The first 9 rows are patterns. Each new row is the sum of 2 different patterns, raised or lowered, with some noise. Before adding, each is slid sideways (what falls off one end comes back at the other) and multiplied by a number that may be negative. Names go in the order of the patterns.
Some rows, each with the names of its patterns after it:
-23, 4, -9, 18, 15, 22, 22, 16, -9, -23, -1, 3, 17, 14, 10, 19, -11, 0, 20, -17, 13, -21, -3, -20, -16, 11, 9, -11, -2, -1, -3, 9, -24 => Q_266
-12, 24, -1, 0, -9, 12, -24, 14, 14, -12, -9, -1, 20, 14, 17, 3, -23, 13, -16, -11, -23, -23, 3, -9, -15, -10, -16, -5, -6, 11, -7, 13, -19 => Q_139
-9, 8, -9, 7, 4, 13, -18, -11, 0, -7, 10, 3, -21, 22, 18, 10, 17, -21, -6, 21, 6, -23, 12, -7, 15, -6, -1, -23, 13, -6, 17, -8, -6 => Q_192
17, 14, 3, -18, 20, -4, -24, -7, -2, 5, 6, -16, -3, 19, 13, 19, 2, 8, 11, -23, -11, 1, -11, -13, 10, -23, 13, 16, 5, -15, -17, 13, 17 => Q_823
-2, -20, -8, 18, 18, 11, -19, 4, -4, 13, 15, 21, 3, 13, -13, -13, -1, -6, 19, 23, -24, 23, -15, 18, 16, 7, -12, 21, -17, -2, -10, -20, 18 => Q_59
-11, -20, 21, 21, -20, -21, 8, 10, 7, 13, -23, 18, 4, 15, -19, 18, -1, -13, -4, -15, 6, -4, 19, 17, -9, -23, -16, 5, 2, 2, 18, -18, 12 => Q_882
3, -2, -3, 2, 1, -2, -16, 22, -17, 6, -21, -8, 12, 21, 23, -13, 20, 23, 5, -19, -21, 12, 22, -18, 23, -5, -11, -3, -2, -9, 18, 23, -2 => Q_189
1, 7, 1, -17, 5, -21, 22, 8, 3, 15, 10, -15, 14, -5, 21, -15, -12, -9, -4, 11, -11, -2, -11, 22, 18, -23, -11, 24, -19, -22, -7, 10, -7 => Q_702
5, -13, -17, -6, -9, -11, -5, -7, 23, -11, -8, 12, -23, 13, -3, -8, 17, -18, 10, -4, 1, -8, 17, -9, 2, 1, 9, 23, 6, 4, 1, 15, -21 => Q_646

New rows. What belongs after each?
46, 24, 3, 29, -4, 53, -8, 18, 29, -7, 7, 27, 37, 2, 29, 28, -16, 33, 21, -3, -14, 29, 10, 13, 31, 28, 35, -2, 26, -18, 23, 36, 43 => Q_882 Q_702
19, 3, 9, 28, 8, 4, -14, 16, 9, 28, 4, 15, -1, 18, 25, 3, 16, 14, 21, 15, -7, 11, 6, 20, 3, -11, 5, 37, 9, -10, -11, 10, 9 => Q_192 Q_189
-13, -21, -18, 10, 16, -12, -4, -5, 2, -10, -22, -32, -12, -16, 3, 0, 10, 9, 21, -20, -31, 1, -17, 18, 5, -2, 21, -24, 2, 8, -19, 2, -13 => Q_266 Q_646
26, 1, 18, 19, 33, 30, 6, 15, 9, 3, -16, -11, -14, 19, 24, 7, 24, 6, 1, 12, 7, 15, 25, -11, 15, 0, 37, 25, 19, 15, -6, -3, 18 => Q_266 Q_823
3, 5, 9, 6, 5, 18, 9, 26, 27, 29, 7, 16, -2, 50, 5, 18, -8, -10, 21, 13, -12, 25, 34, 39, 24, -11, 31, 15, 26, 12, 6, 11, 36 => Q_59 Q_189
14, -26, -18, -7, 12, 5, 3, -17, -7, 2, 0, 20, -9, 7, 23, -8, 8, 1, -14, 29, -7, -13, -6, -28, 11, -14, -7, 18, 15, -13, 14, 8, -9 => Q_823 Q_646
-33, -11, -16, -28, 2, -5, -22, -18, -17, -1, -30, -1, -13, -49, 4, -42, -27, -30, -49, -6, -34, -29, -27, -25, -38, -19, -15, -27, -19, -52, -35, -8, -23 => Q_139 Q_646
-2, -16, 4, 32, 27, 16, 21, 3, -30, 18, -12, 1, 6, 21, 30, -25, -18, 1, -30, 8, -5, -21, -15, 4, 13, 7, -15, -9, 12, -4, -10, -34, -38 => Q_266 Q_823
-19, -17, -9, -17, -13, 5, 11, -15, 16, -2, -6, -8, -17, 18, 15, -14, 22, -29, -24, -8, -17, -24, 17, -6, 3, 7, -5, -21, -19, 4, 4, -8, 23 => Q_823 Q_189
-34, -10, 7, 14, 16, 2, 12, -7, -22, 2, -18, -5, -31, -4, -36, -10, 11, 2, -24, -18, 3, 2, 10, -16, -20, -15, 1, 3, -11, 4, 7, 6, -9 => Q_266 Q_823
14, 0, 30, -22, 10, 3, -12, -11, -23, -1, 11, -25, 16, -8, 1, -7, 9, -20, 7, 39, -1, 3, -6, 8, -16, 14, 10, -22, 12, -14, 21, -6, 7 => Q_139 Q_189
9, 9, 13, 17, -3, 1, 8, 4, 28, 44, -31, 43, -9, 42, 32, 6, -19, 8, 5, -8, -19, -12, 39, 25, -20, -16, 40, 8, 25, 1, 16, 7, 28 => Q_59 Q_189
31, -17, 3, 14, 2, -30, 14, -9, 26, 8, 4, -12, 4, -15, 35, -18, 9, -16, 1, -7, 17, -6, 27, -11, 1, 17, -15, 16, 20, -9, 14, 6, 7 => Q_192 Q_59
-5, -30, 24, 8, -26, -10, -8, -5, 0, -20, -11, -5, 21, -4, 0, -15, -4, -14, 1, 13, -25, 2, 19, -20, -11, -11, 7, -3, -33, 23, 3, -2, 2 => Q_823 Q_189
7, 21, 21, 35, 18, -2, -1, 42, 26, 28, -3, 1, 15, 44, 2, -1, -5, 21, 0, 35, 19, 33, 38, 29, 37, -2, 10, 36, 44, 42, 17, 20, 7 => Q_139 Q_882
15, -18, 17, 8, 27, 12, 2, -6, 34, 19, 39, 9, 16, 15, 3, 0, 18, 10, 14, 8, -10, 23, 19, 24, 6, -12, 37, 37, 31, 34, 3, -3, 43 => Q_192 Q_823
-6, -9, 15, 14, -25, -10, -15, 11, -10, 14, -31, 9, -18, -27, -6, -37, 8, -12, -22, -33, 12, 4, -2, -36, -26, -21, -4, 0, -7, 8, -5, -11, -7 => Q_59 Q_646
-24, -29, 19, 7, -17, 0, 4, -4, 5, -6, -11, 10, 16, -22, -1, -26, 7, -1, 16, 2, -1, -24, -15, -10, 14, 7, 8, -8, -4, -12, 2, -9, -5 => Q_192 Q_882
14, 7, 34, 10, 12, 9, -10, -3, -8, -10, -2, 11, 38, 6, 2, 9, -13, 13, -3, 13, 21, -13, 27, 0, 23, 7, 34, 15, 7, 6, 21, 27, 14 => Q_266 Q_646
41, 28, 37, 42, 34, 24, 65, 17, 27, 17, 20, 26, 29, -1, 7, 39, 36, 28, 4, 25, 40, 31, 32, 55, 9, 49, 13, 8, 39, 6, 52, 43, 4 => Q_59 Q_646
8, 13, 22, 15, 34, 13, 6, 38, -7, 45, 15, 21, 11, 16, 15, 4, 9, -2, 36, -3, 4, 6, 26, 20, 3, -6, 13, 10, 11, 42, 25, 26, 37 => Q_59 Q_646
-33, 13, -49, -22, -6, -3, -32, -25, 1, 1, -16, 0, -31, -11, 7, -16, -20, -11, -27, 2, -14, -11, -30, -10, -12, -3, -5, -17, -7, -41, -3, 1, -43 => Q_823 Q_702
25, 22, 25, 16, -7, 20, 2, 10, 13, -3, 21, 23, 18, 43, -6, 6, 40, 3, 11, 21, 6, 39, -1, 23, -3, 25, 5, 42, 3, 14, 12, 29, 29 => Q_192 Q_646
5, 13, 23, -27, 33, 1, 21, -11, 26, -7, 2, 0, -9, 3, -14, 17, 16, -3, -24, 7, 5, 14, 19, 26, -4, 22, 0, -8, 7, 30, -7, -21, 28 => Q_882 Q_646
-14, -29, 23, 8, -4, -15, -9, -39, 3, -2, -9, -8, -13, -4, -10, -17, -7, -29, -26, -36, -35, -26, 9, -9, 3, -21, -12, -19, -33, -49, -21, -2, -49 => Q_266 Q_189
-5, 11, 5, -4, 6, 14, -36, 19, -1, -12, 3, -24, -16, 9, -4, 5, -5, -16, 18, -28, 12, -21, -3, 8, -8, 3, -11, -8, -4, 8, -5, 3, 7 => Q_192 Q_646
-19, -1, -4, 8, 29, -2, 20, 17, 36, 12, 18, 10, 34, 23, 12, -1, -1, 9, 1, -15, 21, 29, 5, 2, -5, 27, -15, 28, 6, 0, 20, 21, 0 => Q_139 Q_189
-14, -12, -30, -19, -16, 2, -32, -18, -18, -29, -22, 14, -46, 4, -37, 19, 5, -17, -27, -43, 8, -29, -26, -38, -13, 25, -17, -52, 18, -16, -2, -13, -4 => Q_189 Q_702
1, 2, -17, 12, -6, -7, -20, 16, -2, -2, -1, -11, 3, 5, 10, -4, -5, -10, -10, -9, -4, 3, -21, 28, 22, 0, -3, -27, -2, 15, 3, -7, -5 => Q_192 Q_882
22, 10, -6, -18, 21, 12, 13, 5, 18, -7, 20, 4, -24, -6, 14, -9, -4, -20, -12, 34, 18, 3, -2, 26, 2, -12, -18, 8, -7, 7, 1, -14, 1 => Q_192 Q_823
-8, -15, 12, 1, 5, 26, -32, 5, -2, 2, 0, 20, -13, -12, 14, -20, 11, -12, 19, 17, 10, -25, -7, -5, 7, 7, 21, -20, 16, -11, -17, 9, 29 => Q_192 Q_882
12, 17, 26, 16, 0, 36, 17, 23, 44, -7, 33, 48, 33, 0, -2, 25, 48, 32, 36, 17, -1, 22, 18, -3, 29, 31, 27, 32, -2, 5, 54, 17, 49 => Q_823 Q_59
12, 9, -3, -22, 9, -18, -21, -9, -34, 3, -25, -22, -5, -6, 6, -19, 17, 4, 12, -33, -28, 26, 9, -14, 3, 4, -32, 6, 9, -20, -2, 10, 15 => Q_139 Q_189
10, 6, 18, -9, -1, -3, 14, 16, 1, 5, -18, -1, 1, -3, -8, -27, -15, 11, 5, -26, 10, 2, -22, 9, -7, 1, -18, 2, -23, -3, 2, -9, 12 => Q_139 Q_192
-5, -2, -4, 25, -19, 39, 20, 0, 28, -9, 17, 19, 33, -17, -19, 8, 34, 5, -2, -13, -20, -13, 22, -12, 32, 28, 24, 30, -10, -7, 42, -7, 34 => Q_139 Q_59
-19, -40, 18, -29, 14, -25, -21, -28, 10, -27, 16, -11, -3, 2, -16, -11, 11, 3, -15, -33, -22, 8, -14, 3, -15, -31, -9, 3, -12, 13, -10, -11, 9 => Q_192 Q_59
-15, -24, 34, -11, 22, -6, 2, -3, -9, -16, 22, 17, 4, 10, -23, 0, 42, -21, 25, -27, -24, -21, -3, -29, 24, 21, 14, 19, -28, -6, 14, -3, -7 => Q_266 Q_59
0, -23, 14, -14, 0, -21, -34, 7, -12, -25, -24, -22, -9, -8, -35, -31, -14, -16, 0, 8, 3, 14, -10, -22, -10, -10, -6, -2, 8, -14, 14, -7, -16 => Q_266 Q_139
-17, -13, -14, 24, -1, -2, -5, 13, 14, -7, -28, 8, -27, -36, 11, 14, -24, -3, 24, -8, -11, -7, -15, 22, 25, -6, 19, -5, -6, 16, 3, 13, -7 => Q_192 Q_702
-16, 11, 35, 27, 29, 9, -31, 26, -13, -23, -22, -18, 10, 0, -22, -6, 0, 9, 9, 14, 3, 24, -31, -16, 27, -5, -6, 3, -1, -10, 26, 20, -18 => Q_139 Q_823
16, 27, 10, 54, 11, 39, 1, 29, 20, 48, 10, 35, 24, 42, 34, 22, 33, 52, 23, 11, 18, 19, 49, 28, 18, 36, 32, 24, 40, 8, 34, 53, 34 => Q_192 Q_59
-8, 1, -25, 8, 1, 24, 25, 3, 5, 7, -7, 16, -27, 16, 20, -24, 6, 2, 16, 1, -20, 11, -17, 18, -12, 4, -24, 18, -11, -1, 1, -16, 4 => Q_882 Q_646
10, 8, -22, -14, -23, 11, -27, -17, -12, -3, -15, -16, -21, 2, -11, 5, -12, -17, -12, -2, -44, 22, -9, -28, -22, -3, -36, 25, -21, -1, 0, -10, -21 => Q_59 Q_882
35, -9, 11, 8, 25, 36, 3, -1, 40, 43, 18, 51, -15, 3, 48, 30, -5, 14, 0, 18, 9, 33, -15, 42, 20, 51, 25, 11, 16, 38, 15, 35, 25 => Q_139 Q_192
-24, -21, -30, -44, -24, 1, -31, -8, -43, -45, -5, -17, -43, -57, -57, -43, -39, -18, -19, -6, -22, -1, 0, -39, -2, -26, -32, -20, -10, -10, -49, -39, -54 => Q_139 Q_823
32, -4, -28, -23, -16, 4, 6, 18, -17, -16, -24, -11, -16, 8, 6, -18, 19, -36, -19, -2, -31, 17, -4, 1, -22, 21, -4, 13, -18, -15, 23, -3, -19 => Q_59 Q_189
37, 30, 4, 22, 40, 13, 4, 16, 34, 39, 17, 34, 9, 20, 28, 32, 31, 1, 5, 21, 10, 35, 17, 29, -3, 29, 35, -4, 21, 44, -12, 21, 31 => Q_192 Q_702
7, 7, 40, 7, 26, 7, 40, 2, 28, 17, 25, 24, 3, 18, -3, -5, 23, 35, 46, 7, 11, 24, -11, 43, 4, 23, 47, -11, 5, 33, 38, 5, 19 => Q_882 Q_646
-3, 4, 10, 3, -10, 10, 1, 0, 23, 0, 33, 17, -16, -5, -21, 30, -24, -25, -9, 15, 29, -16, -17, 10, 1, 20, -4, -3, 23, -3, -29, -19, 13 => Q_189 Q_702
-44, 25, 19, -53, -31, -4, 5, -18, 23, -47, -7, 3, 10, -31, -14, -28, -41, -19, -8, -18, -3, 15, 26, 0, -37, -20, 6, -1, 2, 11, -25, -9, -18 => Q_139 Q_882
45, 41, 41, 6, 8, 14, 18, 23, 46, 36, 36, 16, 12, 35, 23, 12, -12, 10, -11, 25, 34, 8, 6, 37, 9, 23, 16, 6, 3, 43, 4, 39, 19 => Q_266 Q_192
-3, 3, 2, 15, -1, 28, 11, 10, 26, -17, 19, 22, 13, 20, 19, -10, 38, 21, 23, 0, -15, -10, -12, 2, -12, 13, 18, 28, 21, -24, -12, 22, -21 => Q_266 Q_702
-19, -23, -21, -35, -2, -18, 5, -40, 2, 11, 4, 8, -10, 13, -19, 11, 12, -40, -5, 1, 0, 29, -5, -1, -21, -11, -6, -27, -24, -29, 3, -33, -14 => Q_139 Q_646
16, -5, 22, 5, -17, 1, -7, 21, -13, 8, -1, -13, 1, -8, 21, -1, 31, 2, -8, 13, -1, 12, 2, 20, 0, 8, 27, -10, -13, 20, 37, 6, 8 => Q_139 Q_882
43, 35, 55, 35, 0, -1, 37, 45, 41, 7, 29, 43, 56, 18, 24, 15, 62, 21, 16, 30, 16, 42, 20, 26, 37, 26, 38, 59, 58, 20, 51, 17, 2 => Q_823 Q_882
4, 1, 2, 3, 18, 18, -37, 3, 1, -15, -22, 15, 22, -5, -3, 2, -19, 10, -38, 2, -2, -31, 6, 2, 5, 6, -2, 28, 4, 2, 13, -9, 10 => Q_266 Q_702
14, 4, 40, -6, -14, 8, 8, 21, 10, -11, -14, 25, -1, 37, 14, -16, 11, -23, -3, -9, 11, -25, -5, -12, 22, 14, -15, -29, -34, 9, 39, 4, 29 => Q_139 Q_823
10, -27, -13, 7, 14, 8, 3, -1, -5, 18, -43, -17, -12, -24, 6, 2, 6, 10, 4, 10, -34, -11, 11, -10, 20, 2, 6, 2, -19, 23, -21, 7, -29 => Q_266 Q_646
